The rows of a group lie close to one hidden flat surface of 11 dimensions, which may be shifted away from zero. Surfaces can cross.
(in the rows, 128 means zero)
Some rows, each with its group after it:
[177 102 179 152 139 134 116 212 141  82  52 103 109  73 112] : (0)
[108 113 123 126 106 134 135 116 172 183 115 117  90  74 125] : (4)
[161 139 139 144 151 119 141 137 191 117 123 128  96 124 146] : (1)
[159 101 138 106 126 149 158 131 138 107 150 152 158 121 115] : (0)
[ 34 109 159 159 142 124 101  66 170 163 163 136 137 110 127] : (4)
[ 80  95 171 164 143 109 122 212 164 104 155  75 101  90 139] : (4)
[163  88 122 115 136  60 123 122 139 138 131 230 167 114 139] : (4)
[128 109 124 139 140 154 151 143 146 111 123 138 139 151 138] : (0)
[134 127 179 143 166 111 118  99 137 158 139 108  37 130 120] : (1)
[ 87 157 167 120 132  50 101 134  94 100 211 123  99 171 125] : (4)
[112 169  97 119  98 124 127  94 134 121 114 106 104 176 130] : (1)
[163 165 142 100 148 143 127 126 107 126 149 126 128 105 125] : (2)
[108 143 138 100 121 123 133 159  67 133 147 128 112 125  92] : (3)
[142 123  94 166 140 140 135 150 145 171 132 156 156  79 126] : (1)
[185 118 115  94 130 203 170 128 135 168  85 134 117  94 146] : (0)
[117 141 140 134  95 123 107 109 134 124  92  96  86 111  85] : (3)
[169 100  92 124  78  56 109 138 153 119 103 133  72 116 135] : (4)
[126 138 140  85  94  92 150 160 113  86 144 111 140 164 119] : (1)
[134 118 123  91 155 141 147 157 166 143 201 104 121  38 135] : (1)
[161  93  88 157 114 145 146 175 167 102  94 141 129 118 136] : (4)
[145 132 154 143 158 151 175 130 171 109 157 161 167 147  86] : (2)
[111 100 102  90 133 169 152 128 158  90 186 102 155 111 143] : (3)
[139  90 166 139 169  89 118 141  93 141 135 137 140 123 119] : (1)
[158 117 135 143 146 143 144 161 165 110 152 138 143 106 131] : (1)
[196 109 128 177 132 147 122 186 105 113 131 122 104 106 117] : (3)
[133 130 162  78 128  82 151 125  95 105 160 113 146 182 130] : (3)
[164 163 138  91  63 127 172 173 108 164 170 172 127 117 126] : (2)
[170 140 145  87 157  64 134 152 129 124 131 114 164 104 137] : (1)
[154 125 152  99 166 130 134  90 103 151 139  82 121 145 157] : (3)
[127 132 145 114 134 106 127 112 103 149 128 159 163 113  98] : (2)
[104 157 129  38 107 136 152  69 113 154 107 100  87 124  79] : (0)
[137  86 181 163 132 161 158 158 135  80 152 106 174 141  82] : (1)
[170 110  96 190 118 115 150 130 128 156  84 160 152 151  79] : (4)
[104 179  92 124 106  93 111 107  99 143 196 159 192 113 101] : (2)
[162 157 126 147 168 141 134 121 115 144 137 148 110 139 119] : (2)
[148 200 109  68  78  97 115 108 103 123  95 134 132 134 123] : (3)
[145 107 145 104 118 116 151 138 136 129  96 155 145 129 125] : (0)
[140 107 164  95 144 118 153 119 137 156 120 106  82 113 116] : (0)
[144 157 165  61 123  92 177 147  90 144 150 130 130 129  61] : (2)
[140 104 146 170 152 126 115 132 130 150 104 142 136 125 148] : (0)
[113 121  95 178  87 208 117 129 139  94 131  84 135  98  82] : (3)
[163  82 160  99 174 157 134  63 144 102 122 149 132 122 103] : (0)
[134 135  94 124 105 156 143 127 140 132 159 110 101 102 100] : (3)
[105 138 123  89 107 108 119 163 119 112  87 135 144  92 114] : (0)
[138 178 121 111 128  82 129 140 128 118 167 100 112 132 110] : (2)
[164 137 159 115 172 137 168 140 121 155 161 175 136 115  86] : (2)
[165 182 143 156 105 137 112  94  95 173  92 148 130 131 107] : (2)
[120  92 123 137 131 157 115 171 175  34 142 133  87  92  99] : (3)
[ 95 137  96 119 108 140 127 134 112 128 142 151 145 113 102] : (3)
[139 108 101 149 137 140 122 112 134  81 210 135 150 137 114] : (3)
[132  91 153 134 133 103 140 124 164 119 109 158 150 135 126] : (4)
[144 161  97 145 101 128 144 136 196 114 137 147 157 117 136] : (1)
[173 142 104  75  77 140 138 158 152  88 100 183 117 127 177] : (4)
[152 134 104 130 180 147 130 114 123 109 175 134 148 134 138] : (1)
[148 109 152 123 160 127 126 120 109 115 171  93 111 129 125] : (3)
[116 126  78  99 150  87 117 120 138 147  92 125 123 124 172] : (1)
[166 140 126 154 158 155  86 128  84  99 143 143 137  96  96] : (0)
[115 128 120 134 160 155 179 107 166 111 211 151 143 169  98] : (2)
[148 130 157  96 170 130 133 114 106 121 151 124 142 122 116] : (4)
[165 127 185 128 109 134 175 164 168 116 110 156 163 125 108] : (2)
[162 136 115 108 102 122 133 151 128  91 123 101  97 136 128] : (4)
[134 106 107 163  84  75 140 169 160 140 113 212 131 150 133] : (4)
[141  96 183 101 114  88 156 108 138 162 139 122 130 128 119] : (0)
[102 119 143  57 168 127 104 123 122 102 143  99 106  66 128] : (0)
[154 108 145 112 144 148 158 156 118  93 145  99 138 160 141] : (3)
[ 78 127  96 196 131 123 144  85 182 208 156 137 147  94  69] : (2)
[142 127 158 126 122  93 143 158 159 125 131 136  99 129 127] : (1)
[ 94 146 125 195 124 106 141  94 180 202 119 115 138  97  58] : (2)
[155 126 119 112 132 187 155 131 137 124  82 124 102 121 112] : (0)
[140  87 152 103 131 121 119 181 180 100 103 136 113  71 178] : (4)

New rows, each followed by its group:
[122 122 158 136 126 126  92 119  76  75 157  95 143 134 101] : (3)
[169 160 127 101  94 115  99  83 112 154  69 136 101 107 134] : (4)
[171 102 106 145 118  75 139 141 125 122 118 166 142 144 105] : (4)
[ 99 149 186 108  95 152 167 128 166 138 101 119 105 151 125] : (4)
[119 110 148 136 152 123  93  99 128 118 109 135 149 106 127] : (0)
[ 69 129 135  85  63 126 160 156 190  93 178 140 121 139 147] : (4)
[162  90 112 180 140 137 157 178 126 149 183 140  84 111  89] : (3)
[134 127 110 139 139 126  98 105 127 138 149 132  97  88 111] : (3)
[111 144 139  95  85 117 128 101 127 104 138 101 125 165 136] : (2)
[113 155 116 139  96 172 128 108 152 124 115 120 102 149 136] : (4)
[146  92 168 111 172 102 151 154 135 120 137 171 142 123 124] : (2)
[ 69 133 103 119 148 131 127  50 129 164 116 146 110 156  98] : (0)
[158 109 108 132 157 159 147 198 114 142  99 170 139 109 159] : (3)
[136 122  89 117 105 157 131 106 159 116 128 145 129 119 139] : (4)
[163 128 122 187 117 123  77 172  95 147 104 171 220  82 188] : (0)
[121 127 137  84 152  95  96 138  95 124 153 151 163  98 166] : (0)
[125 170 157  91 108 131 142 158 118 124 148 161 105 148 148] : (4)
[140 131 147 104 105  93 169 172  97 187  95 129 133 136 120] : (3)
[147 170 133 103 118 116  75 126 110  94  94 123 100 124 175] : (1)
[120 189 126 118 114 121 104  60 137 139 178 102 117 115 113] : (1)
[165 112 163 130 110 108 168 127 120 166 137 143 139 167 142] : (0)
[124 110  85 117 174 126 170  99 128 142 125  85 151 173 112] : (1)
[203 143 163 112 173 126 122 140  64 129 172 135  79 111  93] : (0)
[ 63  92 157  62 153 145 131  97 191  87 137  66  81  91 125] : (3)
[134  93 138 141 135 146 152 175 140 130 139 127 134 103 117] : (1)
[121 105  85 147 144 164 133 121 129 166 116 155 111 123 147] : (2)
[131 119 138 155  61  89 162 203 145 147 111 168 146 121  97] : (1)
[130 164  71 101 148 164 107  90 148  94 158 113 139 114 169] : (1)
[104 120 113  98 131 148 137 128 133 108 166 130 144 109 112] : (0)
[ 74 130 115  80 112 123 137 111 133 119 160 116 156 139 135] : (0)
[167 131 154 148 142 171 121  43 119 114  67 122 127 172 102] : (0)
[101 159 106  90  94 134 136 147 126 115 197 222 173 132 161] : (4)
[110 124 105 133 176 119  81 162 113 115  78 181 145  90 155] : (0)
[ 90 104 131 106 190 120 109  95 136 106 132 156 143 154 170] : (0)
[103 146 128  71  90  72 133 121 100 167 220 148 143  98 115] : (2)
[179 159 187 137 156 144 145 152 161 122 112 144 194  63  80] : (2)
[152 106 112 100 151  89 151 173 137 139  40  98 105 144 163] : (1)
[ 81  72 108 164 111  39 137 193 208 150  59 103 125  96 120] : (2)
[110  88 121 152 139  76 119  76 144 138 157  81  96 133  85] : (4)
[133 107 122 116 154 117 129  99 139  90 167 110 115 148 122] : (4)
[106 125 183 139  91  69 104 125 127 129 154 135 173 101  90] : (1)
[ 61  91  82  95 159 109  95  91 114 152 129 116 100 124 170] : (1)
[142 106 105 166 164 151 100 164 132 100 134 152 161  93 159] : (4)
[145  86  33  88 123 133 154 112 151 103 218 137 139  99 111] : (4)
[126 122 114 157 146 137 135 139  78 185 163 144  95 113  90] : (3)
[173 142 169 121 117 101 136 157 167  99  93  98 146 109 129] : (1)
[109 125  92  95 119  89 149 137 144 136 134 124 125 146 138] : (1)
[145 162 155 121  78  93 137 167 106 138 155 149 115 118  99] : (1)
[141 123 132  80 163 128 142 192 121  83 127 144 100 119 131] : (0)
[214 159 133 138 154 138  96 176 134  76  87 147 166  92 176] : (1)
[ 81 175 127 135  99 151 118 131 117 153 165 148 136 118 131] : (4)
[117 137  89 130  95 134 172 105 152 167 129 140 147 159 113] : (3)
[149 153 170 183 189 143 145 196 102 155 130 166  60 170 140] : (4)
[ 71 122 151  88 150 133  77 124 115  73  87 135 159 101 141] : (3)
[172 138 125 129 111 192 141  89 126 147  94  28 149 126 157] : (3)
[ 98 101 104  99 114 110 128 169 109 130 115 133 113 128 155] : (1)
[120 140 114 113 109 162 123  95 121 134 137  73 132 101 118] : (3)
[121 110 116 171 107 164 154 127 117 141 162  91 136 144  89] : (3)
[114 180 156 130 115 176 166 134 125 165 125 185 132 168 126] : (4)
[ 88  95 110 174  77 121 177 132 195 125 140 139 103 162  53] : (3)
[110 122 143 164 117 116 129 151 155 120 119 166 134 154 141] : (4)
[107 103 130  79 105 115 169 162 162 152  84 142 133 110 144] : (0)
[118 109 128 117 155 140 134 105 136 146 109 142 134 138 158] : (0)
[118 144  40  88 109 178 127 162  90  90 141 141 140 140 175] : (1)
[110 151 105 130 155 144  88 101  85 116 132 167 126 128 115] : (3)
[149 104 109 126 172 122 157 169 134 121 187 156 163 111 129] : (1)
[144 127 126 117 104 131 138 109 119 124 165  79 161 128 124] : (3)
[143 133 114 174 170 175 139 134 123 133 139 171 123 154 133] : (4)
[116 145 126 101 138  88 102 105  91 113 100 181 161 155 123] : (0)
[140 132 106 148  87 118 120  53 146 153 157  83 167 121 114] : (3)
[153  99 165 105 121 160 146  63 146 123 144 103 164 140 143] : (0)
[161 144 121 149 144 124 115 146 149 113 121 163 124 125 158] : (1)
